There are 5 ways to turn a row about zero (a turn may also mirror it). The second row of each pair is the first, turned, with some noise. The first 45 pairs use one turn. New pairs use 2 turns, one after the other, and a turn may come again.
In the rows, 128 means zero.
Known pairs, each followed by its turns in order:
[116  99  80 133 146 140 144 106]
[148 138  81 125 160 119 153 120]  K_935

[105 124  92  87 103 148 128 123]
[113 106 130 106 133 129 167  87]  K_83

[164 145 136 104 133 117  77 108]
[131 152  94 116 148 126 166 172]  K_83

[ 93 156 119  86 138  80 178 157]
[ 90 135  82 140 103 184  96  96]  K_738

[ 91 112 147 178  82 148 137  98]
[141 159 126 108 106 130 198 167]  K_738

[105 110 130 142  78 103  86 166]
[159 142 178 153 123 119 121  82]  K_935

[ 76 112  88 154 170 173 160 116]
[170 175  77 142  94  88 146 100]  K_738

[131 145  99 116 147 101 143 174]
[159 136 143 138 134 147 116 183]  K_875

[ 83  84 125  81 153  87 109  82]
[141 138  58 101 162 133  89 168]  K_738

[ 95  88 101  95 159  77  84 136]
[ 70 138  91 112 180  97 113 109]  K_83

[178 153 133 126  87 127 175  78]
[ 70 130 177 126 133 122 192 129]  K_875

[161 103  89 120 111 157 113 128]
[121 126 123 165 142 148 187 105]  K_83

[108 174  80 169 150  77  81 101]
[186  47  90 120  87 138 126 141]  K_738

[101 121 171 178  92 120 145 162]
[111 107  73 140  78 163 144 136]  K_875

[166 164 131 135 159 113 134 131]
[ 99 139 145 118 165 144 116 161]  K_875

[142  80 159 101 155 166 136  94]
[159 112 110 131 139  76 114 186]  K_843

[137  87  86 174 154 114  94 146]
[197 109 118 181 156 123 135 133]  K_738

[ 85 135 174 159 155 154  77 144]
[123  88  65 115 130 142  73 108]  K_875

[178 104 106 174 139 143 126 107]
[ 95 183 111 108 127  85 130 131]  K_875

[157 126 168 134 114 124 130  80]
[141 148 111 118 119 174 120 166]  K_83

[107 159 179  81 119 110 161 171]
[100  82 168 114  80  99 159 118]  K_843

[146 138 155  93 146 117 126 140]
[127 105 126 121  87 114 109 136]  K_935

[156 160  77  80 134 149 123 149]
[109 117 142 162  98  97  60 115]  K_738

[147 101  99 139 164 134 164 118]
[180 116 120 146 129 150 102 151]  K_843

[159  83 117 150 106 169  99 112]
[127 150 116 174 129 171 162 100]  K_83

[151 132 159  98 118 171 151 149]
[ 93 160 171 122 136 112 116 105]  K_738

[122 165 179 178 101  79 117 119]
[ 65 109 187 147 124 165 122 101]  K_935

[176  78 142 127 105  99 144 137]
[116 193 134 147 106 156 156 117]  K_875

[ 78 174 157  87 134 124 169 163]
[120 100 187 124  80 119 181 137]  K_843

[107  79 138 110 121 140 170 147]
[181 141 111 118 110 148 171 111]  K_875

[123 146 114 168 106 144 144 116]
[120 140 139 133 168 155 133 143]  K_935

[156 107  89 116  93  91 176 143]
[103  49 127 154 140 145 123 133]  K_83

[124 103  95 133 145 153 169 146]
[181 135 127 122  92 155 114 135]  K_843

[ 97 163  79 157  96 101  94  89]
[156  80 106 120  64 133 140 179]  K_738

[110 116 175 108 179 130  97 126]
[128 124 100  92  86 138  86 100]  K_935

[ 83 167  80 171  81 120 138 169]
[123 179 157 118  93 169 153  63]  K_843

[116 123  97 148 125  96 139 179]
[133 117 116 134  91 168 145  87]  K_843

[176  99 116  80 114 155 153 117]
[145 151  85 158 107  97 147 171]  K_935

[119 134  93 123  95  94 152 148]
[145 101 149 160 157 101 155 122]  K_935

[131 170 101 106 151  92  86 131]
[112 126 103 111 137  75 154 159]  K_83

[100 176  78 132 139 118 161 142]
[134 143 173 141 109 186 140 119]  K_843

[176 112 106  85 119 170 109 172]
[152 165 178  82  93 140  95 121]  K_875

[104  83 127 146 104 161 144 161]
[158 169 129 155 162 121  94 115]  K_935

[118 101 113 122  99 176 171 115]
[172 169 144 123  98  98  99 140]  K_843

[145 122 169 133 133 122 137 158]
[168 129 127 142 148 134  97 140]  K_83

New pairs, each followed by its turns in order:
[161 143 156 113 124 134 129 137]
[145 119 144 156 155 124 136 147]  K_83 K_83

[ 77 105 154 104  81  90 173 122]
[139 169 138 145  46 122 100 107]  K_738 K_738

[ 99 171 166  87  92 177 126  82]
[ 90 147 129  97  99 177  54 170]  K_738 K_738

[180 100 108 170  77 151 132 130]
[129 103 194 103 141 156 163 101]  K_935 K_843

[156 177 151 135 115 141 161 161]
[136 128 146 122 140 160 139  57]  K_843 K_875

[154 172 152 176  89 123 138 149]
[161 127 152 113 123 180  88  99]  K_738 K_83

[177 167  89 141 175 128 173  93]
[150 109  79 114  82 204 146 141]  K_83 K_875

[111 165  76  93  81 109  85 180]
[104 166  75  55 132  98 142  92]  K_738 K_843

[162  80 103 158 109  93  89 149]
[170 135 113  98 157 143 201 125]  K_843 K_935

[137  99 106 121 174 173 103 137]
[115 145  99 142 127 127 127 197]  K_738 K_83

[121 145 104 140 103 113  98 179]
[117 189 152 136 125 145 102 147]  K_738 K_935

[108 169  99 156 159 141 111 145]
[161 131 183 113 127 129 145 123]  K_843 K_83

[149 125 155  89 140 161 179  99]
[109 162 165 100 161 105 105  84]  K_83 K_738

[ 85 134 155 141 119 133 136 163]
[108 108 110 173 129 132 136 146]  K_843 K_935

[148 138 139 105 135 139 135 113]
[142 129 133 130  95 130 120 145]  K_935 K_875

[157 171 144 123 166 117 104  77]
[181 137  83  97 140 142 104  98]  K_875 K_738

[ 89 175  97 158 179 155 149 100]
[129 132 122 183 121 133 214 132]  K_738 K_935

[ 82  79 153 127 139 175 139 114]
[ 92 101 182 122 130 175 117 132]  K_738 K_843

[127 171 149 118 174 131 176 126]
[116 118 149 130  70 101  81 122]  K_83 K_935

[125  78 131 148 129  82 115  85]
[189 129 140  93 160 164 119 118]  K_83 K_935

[ 88 144 101 162 116 149 144 162]
[117 128  79 126 109 173 108 140]  K_83 K_83

[ 83 176 124 124 156 135 153 176]
[118 123  68 109 166 154  94 170]  K_83 K_83

[126 114  83 111  88 107 176 115]
[149 101  99 153  81 103 127 171]  K_738 K_875

[155 169 101 123 151 177 100 179]
[ 88 164 121 146 154 162 176 178]  K_83 K_875

[131 140  97 151 156  86 170 110]
[ 92 160  90  84 122 103 123 107]  K_843 K_875

[ 79 179  81 130 105 156 140 122]
[117 112 113 218 109 136 144 127]  K_83 K_935

[137 176 114 170  91 103  92 135]
[127 148 151 172  72 110 140 167]  K_83 K_875

[133 124 122 151 125 121 125  83]
[113 158 135 142 119 104 129 159]  K_843 K_83

[150  96 132 157 130 137 163 127]
[121 129 175 131 102 144 115 123]  K_875 K_843

[ 87 134 114 116 141 175  97 113]
[ 92 138 182 151 120 155 110 127]  K_738 K_875

[146 160 113 112 159 120 100 137]
[144 115 109 169  97 108 128 129]  K_935 K_935

[160 138 146 149 129  82  91 103]
[117 171 130 118  87  93 112 110]  K_875 K_83

[138  91 173 144 119  79 107 120]
[185 110 143 150  89  99 100 128]  K_83 K_738

[108 157 120 133 171 101  99 122]
[ 92 118 139 149 102 150 159 107]  K_83 K_843

[151 177 127 178 153  78 151 105]
[181 115 104 119 181  99 144 178]  K_843 K_843

[104 138 149 174 176 145  80  96]
[ 67 100 127 141 176  99 100 134]  K_738 K_738

[179 167 166 134 169 171 133 129]
[142 163 159 140  99 184  76 132]  K_935 K_738

[ 77  93 177 121 170 136 116  82]
[120  58 175 112 161 140  85 112]  K_83 K_875

[179 106 172  95 146  91 148 119]
[ 88 144  94 161 165 135  99 100]  K_843 K_83

[133 102 164 156 173 174 117 125]
[164 121 184 133 166  90 112 125]  K_875 K_875

[128 169 162 171  78 119 162 118]
[113 134 190 158 142 118 128 184]  K_83 K_738

[172  92 112 106 146 163  95 152]
[ 80  84 143 136  98 147  94 141]  K_935 K_738

[ 80 171 139  90 104 108 169 152]
[140 127 158 124 125  51 139  80]  K_843 K_843

[111 162 179 119 167  90 128 140]
[138 126  89 128 177  72 146 146]  K_83 K_83

[ 90 142 127 112 174 158 145  95]
[134 147  91 132  94 153 108 170]  K_935 K_843

[112 154 175 117 124 154 165 117]
[135 163 115 166 130 102 140  82]  K_935 K_83

[131 126  89 142  77 173 158 109]
[ 91 176 132 119 134  95 183 155]  K_83 K_738

[114 132 154 169 138 108 121 168]
[107 122 121 142 158  97 169 151]  K_935 K_843

[130  77 150 127 153 171 153 171]
[ 58 134 110 134 146 181 132 123]  K_935 K_843

[ 83 172  98 137 112 127 146  96]
[110 166 133 136  80 115  96  99]  K_738 K_843

[180 150 125  92 102 117 148 108]
[145 110 169 165 171 132 130  94]  K_83 K_83

[149 124  82 158 154 173 166 165]
[106 145 193  81 103 126 106 101]  K_843 K_875

[132 101 103 125  79 124 131 143]
[124 132 170 122 156 122  95 124]  K_738 K_935

[ 97  87 149  80 102  91  77  80]
[194 115 145  75 101  71 103 141]  K_738 K_935

[178 103 100 112 177 135  96 119]
[ 76 122 101 151  94 147  94 151]  K_935 K_738

